There are 10 hidden switches. A switch that is on adds its own fixed numbers to the row, and there is some noise. The rows also spread widely along 12 directions, which tell nothing about the answers.
In the rows, zero is written as 128.
Known rows, each followed by its switches (1 for on, 0 for off):
[109 173 126 143 123 125 146 153 148 120 132 126 134 107 153 149 133 141
 130 153 120 156 147 174  73 119  75] | 1 1 0 0 1 0 0 0 0 1
[135 175  89 127  41  96 153 106 126 127 156 159 125 134 141 127 133 155
 105 130 128 145 120 170 100 140  89] | 1 0 0 1 1 1 1 0 0 1
[132 136 124  89  92 112 134 123 108 168 132 125 125 106 120 164 132 155
 126 132 151 110 149 136 126 171 105] | 1 0 0 0 1 0 1 1 0 1
[125 155 174 148  60  80 136  80  76  97 168 100 189 122 149 133 158 151
 147 167 166 177  62 198 167 145 130] | 1 1 0 0 1 0 0 1 0 0
[119 133  89 141  48 100 102 136 124 145 182 145 136 119 149 131 185 134
 155 179 116 149  89  47 165 150 170] | 1 0 1 0 1 1 1 0 0 1
[173 126 187 131  81  89 130  78  84 130 187 119 205 107 115 157 155 114
 155 160 203 148 109 141 174 151  90] | 0 1 0 0 0 0 1 1 1 0
[ 70 117  23 196  88 147 152 137 108 110 183 139 100 155 149 146 138  98
  89 148 104 137 130 130 147  82 134] | 1 1 0 1 1 0 0 0 0 1
[ 76 161 135 153 150 107 105 167 160 147 172  85 182 122 150 161 120 144
 194 158 124 123 113 103 111 181 104] | 1 1 0 0 0 1 1 1 1 1
[157 124  97 115  58  58 127 107  95 145 147 138 188 149 131 168 160 149
 176 132 192 146  92 141 177 163  82] | 1 0 0 0 1 1 0 0 0 0
[ 80  99 103 113 106 116 141 150 120 156 151 134 122 133 127 145 124 166
 137 116 121  93 126 150 124 163  89] | 0 1 0 0 0 1 1 0 1 1
[118 120 129 140 120 129 117 172 131 162 152 154 144  93 124 159 162 119
 149 167 135 144 126  99 118 120 115] | 1 1 0 0 0 0 0 0 1 1
[151 121 132 135 113 101 127 114 132 108 177  91 153 113 164 151 174 139
 149 179 143 126 155 107 167 151  89] | 1 1 0 0 0 0 0 0 0 1
[ 73  90 118 134  64 110 167 146 126 150 164 169 106 138 118 130 134 142
 120  97 130 117 118 156 112 136  85] | 0 1 1 0 1 1 0 1 0 1
[ 97  99 162 155 138 132 136 116  88 131 171  89 152 122 107 166 133  93
 133 139 171 117 140 141 173 130  83] | 1 1 0 0 0 0 0 1 0 1
[ 99 124 133 133  96 135 163 122 142 115 145 107 108 114 148  93 131 133
 113 130 120 121 155 150  96 133 132] | 0 1 0 0 0 0 0 0 0 1
[159 138 122 112  86 127 133 136 114 163 144 168 121  69 138 162 159 143
 118 182 124 147 141 123 102 130 152] | 1 1 0 0 1 0 0 1 0 0
[ 78 146 123 125 137 129 117 167 107 164 112 124 127 105 113 172 118 130
 163 137 140 128 110 141 122 160 124] | 0 1 0 1 1 0 0 0 0 1
[ 63 150  83 150  88 121 135 144 162 143 139 128  89 147 140 102 145 117
 149 122 121 137 120  64 141 163 112] | 1 0 0 0 0 1 1 1 0 1
[136 153 122 113  62  93 139 144 158 166 148 173 129 104 121 139 137 138
 146 126 152 132 132 119  86 166  93] | 0 1 1 1 1 0 0 0 1 0
[ 70 176 146 133 112  96 101 171 130 141 142 120 152 116 146 159 144 181
 191 160 111 150  61 147 119 183 116] | 1 0 0 1 1 1 0 1 0 1
[108 183  83 156 115 146 129 139 190 136 153 102 118 116 140 110 103  89
 138 129 118 111 181  73  67 144 135] | 1 0 0 1 0 0 0 0 0 0
[ 68 103 200 161  86 123 165 147 123 128 166 141 102 110 110 125 158 123
 111 132 152 133 119 161 124 131  88] | 1 1 1 1 1 0 0 1 0 1
[105 153  75 104  94 114 118 158 172 158 155 153  92 112 157 129 134 176
 134 141  72 104 142  97  93 173  90] | 1 1 0 0 0 1 0 0 1 1
[ 68  94  77 167  82 114 137 143 151 117 181 129 132 162 145 106 149 120
 153 117 128 119 115  98 146 133  99] | 0 1 0 0 0 0 0 0 1 0
[138 171 146 130  98 103 128  79 100  90 163  78 134 110 167 133 152 156
 129 182 120 147 122 157 173 160 105] | 1 1 0 0 0 1 0 0 0 1
[ 67 136 125 164 131 126  92 163 115 120 175  67 156 107 169 150 152 146
 175 203 103 127  87 100 155 163 206] | 1 1 0 1 1 0 0 0 0 1
[103 181 160 133  88 146 148 118 176 140 152 119  78  91 117  75 109  90
  92 118 116 123 177 101  71 146 100] | 1 1 1 0 0 0 0 0 1 1

New rows. What belongs after each?
[124  18 102 134  73  80 177 138 115 142 164 134 160 153 144 138 180 147
 155 126 187 112 133 135 164 136 128] | 0 1 0 0 0 1 0 0 0 1
[ 97 130 124 147 117 123 111 142 108 150 148 113 164 117 115 144 131  97
 160 142 152 137 106 110 143 135 135] | 1 1 0 0 0 0 0 0 0 1
[106 126 109 135  94 105 115 111  97 122 167  92 151 129 145 136 146 140
 144 155 132 124 104 125 176 153 134] | 1 1 0 0 0 0 0 0 0 1
[122 158 134 124  70  92 147 104 132 126 156 124 153 125 150 111 130 147
 147 133 135 149 105 156 111 160 116] | 0 1 0 0 0 1 0 1 0 1
[125 111 127 139  75 128 153 138 130 158 151 142 151 100 132 121 137 107
 138 143 153 140 131 116  87 126 193] | 0 1 0 0 1 0 0 1 0 0
[117 130 135 124 116 112 124 135 122 137 140 107 156 109 137 140 142 131
 167 150 146 134 122 125 133 153 126] | 0 1 0 0 0 0 0 0 0 1
[ 95 139 161 104 111 138 109 131 109 171 133 140  90  80  94 139 123 120
 144 131 129 104 118 102 139 185 119] | 0 1 0 1 0 0 0 1 0 0
[100 158  73 164 144 128 137 157 146 139 136 109 130 123 147 186 134  98
 161 156 142 158 158  96 130 132 104] | 0 1 1 0 1 0 0 1 0 1
[ 90 138 129 124 106 108 123 155 111 167 134 128 135 104 123 172 142 144
 151 151 142 136 108 127 136 165 127] | 1 1 1 0 1 0 1 1 0 1
[128 148  78 134  74 111  76 124  65 171 184 167 178 125  96 181 139 109
 167 155 141 144  55  84 186 143 131] | 0 0 0 1 0 1 1 0 1 1
[ 86  94 115 166 132 131 152 136 103 126 141 113 115 132 123 154 146 104
 133 137 156 130 143 142 168 119  90] | 1 1 0 0 0 1 0 0 0 0
[104 153  91 107  45  75 135 133 141 165 133 165  69 121 143 135 162 169
 139 138 124 136 102  93 156 203 108] | 1 1 1 1 1 1 0 1 0 1
[123 101  83 120  76  61 116 162 161 162 194 185 176 150 138 174 158 180
 182 121 136 107 105 113 129 172  12] | 1 1 0 0 0 1 0 1 1 0
[ 88 114 112 136  56  97  89 138 125 148 214 132 174 123 129 120 145 138
 157 144 108 100  78  77 137 160 147] | 1 1 1 0 0 0 1 0 0 1
[165 172 113 124  66 106 129 118 148 144 169 145 167 107 130 126 127 121
 132 137 144 135 141 123  72 135 119] | 1 0 0 1 0 0 0 0 0 1
[ 98 126  94 130 135 113 122 148 129 140 130  83 147 134 137 158 136 134
 167 133 151 117 140 116 147 158 110] | 1 0 0 0 0 0 0 0 0 1
[ 87 200 145 159 134 135  98 157 113 112 124  95 132  94 157 151 171 140
 164 206 110 201  81 128 150 130 144] | 1 0 0 0 1 0 0 0 1 1
[171 126 156 123  75  92 148  83 124  93 203  90 193 119 165 130 155 164
 140 159 144 127 142 164 121 143 112] | 0 0 0 0 0 0 0 1 0 1
[147 121 193  93  97 113 102 147  81 169 144 148 135  43 122 167 176 172
 145 202 115 140  96 136 136 155 173] | 1 1 1 0 0 1 0 0 0 1
[124 117 118 111  96  81 168 123 141 147 124  92 138 120 151 139 145 156
 157 135 175 123 152 134 131 187 140] | 0 1 1 0 0 0 1 1 0 1
[121 126 113 108 114 126 132 123 114 157 130 113 106 115 118 149 131 128
 131 126 144 109 158 114 146 158 101] | 1 0 0 0 0 1 0 0 0 1
[136 135 148  94  95 102 139 156 129 146 108 150 121  93 140 141 179 182
 154 154 141 157 119 154 117 149  99] | 0 0 0 0 0 0 0 0 1 1
[ 74 155 102 167  89 121 130 144 119 103 157 111 139 126 170 120 152 145
 135 172  98 167  86 154 123 116 160] | 1 1 0 0 1 0 0 0 0 1
[116 168 130 117 110 121 123 138 148 139 133 118  98  95 148 139 147 143
 149 165 123 124 147  95 126 185 108] | 0 1 0 1 1 0 1 0 0 1
[ 56 121  74 170 111 117 142 137 140 114 140  67 119 150 166 117 134 120
 166 143 141 121 123 101 160 168 182] | 0 1 0 1 1 0 0 0 0 0
[ 64 152 162 186 117 102 156 140 161 108 165  71 154 138 159 108 133 131
 164 150 152 148 109 147 119 164 133] | 1 1 0 1 0 1 0 1 1 1
[120  78 162 148  72  94 157 143 108 149 140 151 160 125 114 128 184 100
 151 138 209 162 104 126 155 120 117] | 1 1 0 0 1 0 0 0 0 1
[ 70 114 139 149 141 124 139 168 127 119 120  88 134 113 155 134 160 145
 172 164 133 148 113 145 136 140 148] | 0 1 0 0 0 0 0 0 0 1
[113 168  51 137  68 104 145 105 144 131 149 121 124 158 126 123 108 107
 118  89 142 129 152 124 118 135  73] | 1 0 1 0 0 0 0 0 0 1
[107 151 113 133  98 117 100 129 104 157 155 111 164 111 131 149 134 107
 174 161 141 146  90  79 155 161 175] | 0 1 0 0 1 0 0 1 0 1
[154 112 104 117  93 103 157 137 110 154 126 146 147 117 130 163 154 145
 135 139 166 145 143 161 119 123 114] | 1 0 0 0 0 1 0 0 0 1
[155 157 133 150 110 102 184 120 187 121 149 102 168 127 158 133 130 101
 149 135 191 147 200 126  73 143  69] | 0 1 0 0 1 0 1 1 0 1
[154 129 180 113  76 107 184  82 134 107 150 123  97 100 149 110 166 157
 101 149 157 133 173 166 132 159  67] | 0 1 0 0 0 0 1 1 1 0
[140 171 125 150  98  81 131  94 140 104 164  71 155 128 164 134 152 122
 162 167 155 155 137 107 170 170 101] | 1 1 1 0 0 1 0 0 0 1
[ 70 171 126  86  45 103 130  82 138 116 145  85  64 138 142  69 119 171
 117  94  99  88 124 118 150 220  95] | 0 0 1 0 1 0 1 0 0 1
[ 97 117 192  98 108 125 100 128  77 174 150 118 164 110  67 158 107 113
 148  98 172  92 107 145 141 163  76] | 1 0 0 0 1 0 0 0 0 1
[149 118 119  76  98  77 145 110 133 152 128 111 131 127 142 159 131 171
 161 115 166  91 164 142 144 210  57] | 0 1 0 0 1 1 0 0 0 0
[105 144  66 150 107 115 151 122  96 134 146 130 118 129 147 179 134 154
 130 159 130 143 114 165 157 146 125] | 0 1 0 1 0 1 1 1 1 0
[188 151 155  79  69 112 120  99 131 163 168 177 152  90  95 148 125 128
 133 111 150 107 157 125  88 155  36] | 0 0 0 0 0 0 0 1 0 0
[102 104 166 131  88 106 145  85  67 111 151  46 154 133 135 124 152 139
 131 148 182 123 112 162 199 163 165] | 1 0 0 0 1 0 1 0 0 1
[ 98  84  94 140 103 106 162 133 118 120 160 115 139 150 142 147 140 148
 120 118 145 107 147 177 135 125  73] | 1 1 0 0 0 0 0 0 0 1
[160 125 166 153 108 114 175 151 167 117 157 130 144  91 150 145 184 136
 137 178 170 156 179 137  85 117 105] | 0 0 1 1 0 0 1 0 1 1
[122 143 103 116  60  93 143 117 128 154 157 147 115 134 125 151 135 153
 125 116 144 127 130 134 133 166  77] | 1 0 1 0 1 1 0 1 1 0
[144 163  85 137  96 121 143 101 135 135 147 111 103 117 149 139 132  99
 131 157 144 134 167  81 148 164 131] | 0 1 0 1 1 1 0 0 0 1
[ 64 112 118 147 114 115 131 160 115 148 128  97 135 130 114 138 136 120
 172 123 161 128 103 118 150 153 162] | 0 0 1 1 0 0 0 0 0 1
[101 137 145 119  96  85 115 158 143 144 155 126 161 119 131 146 151 173
 176 136 130 123 103 132 114 171  80] | 1 0 1 0 0 1 1 0 0 1
[106 137 152 166 160 170 124 153  80 119 146 125 149  85 117 183 145 112
 141 183 122 160 125 169 119  82 119] | 0 0 0 0 0 1 1 0 0 0
[141 171  41 124  89  88 150 109 134 143 135 124 128 140 163 161 124 149
 134 139 133 145 143 137 132 158  99] | 1 1 0 0 0 1 0 1 0 1
[108 167  81 142 120 100 115 124 108 140 150 100 136 125 138 194 118 136
 157 154 138 123 126 132 160 174 104] | 1 1 1 1 1 1 0 0 0 0
[ 90  79  89 154 126 103 129 141 116 135 195  85 180 153 132 176 120 127
 157 124 148  84 142 128 154 145  99] | 1 1 1 0 0 1 0 0 0 1
[107  50 130 143 126 117 152 131  85 135 179  85 170 140 132 187 154 138
 154 148 180  99 145 139 179 144 125] | 0 0 0 0 1 1 1 1 0 1
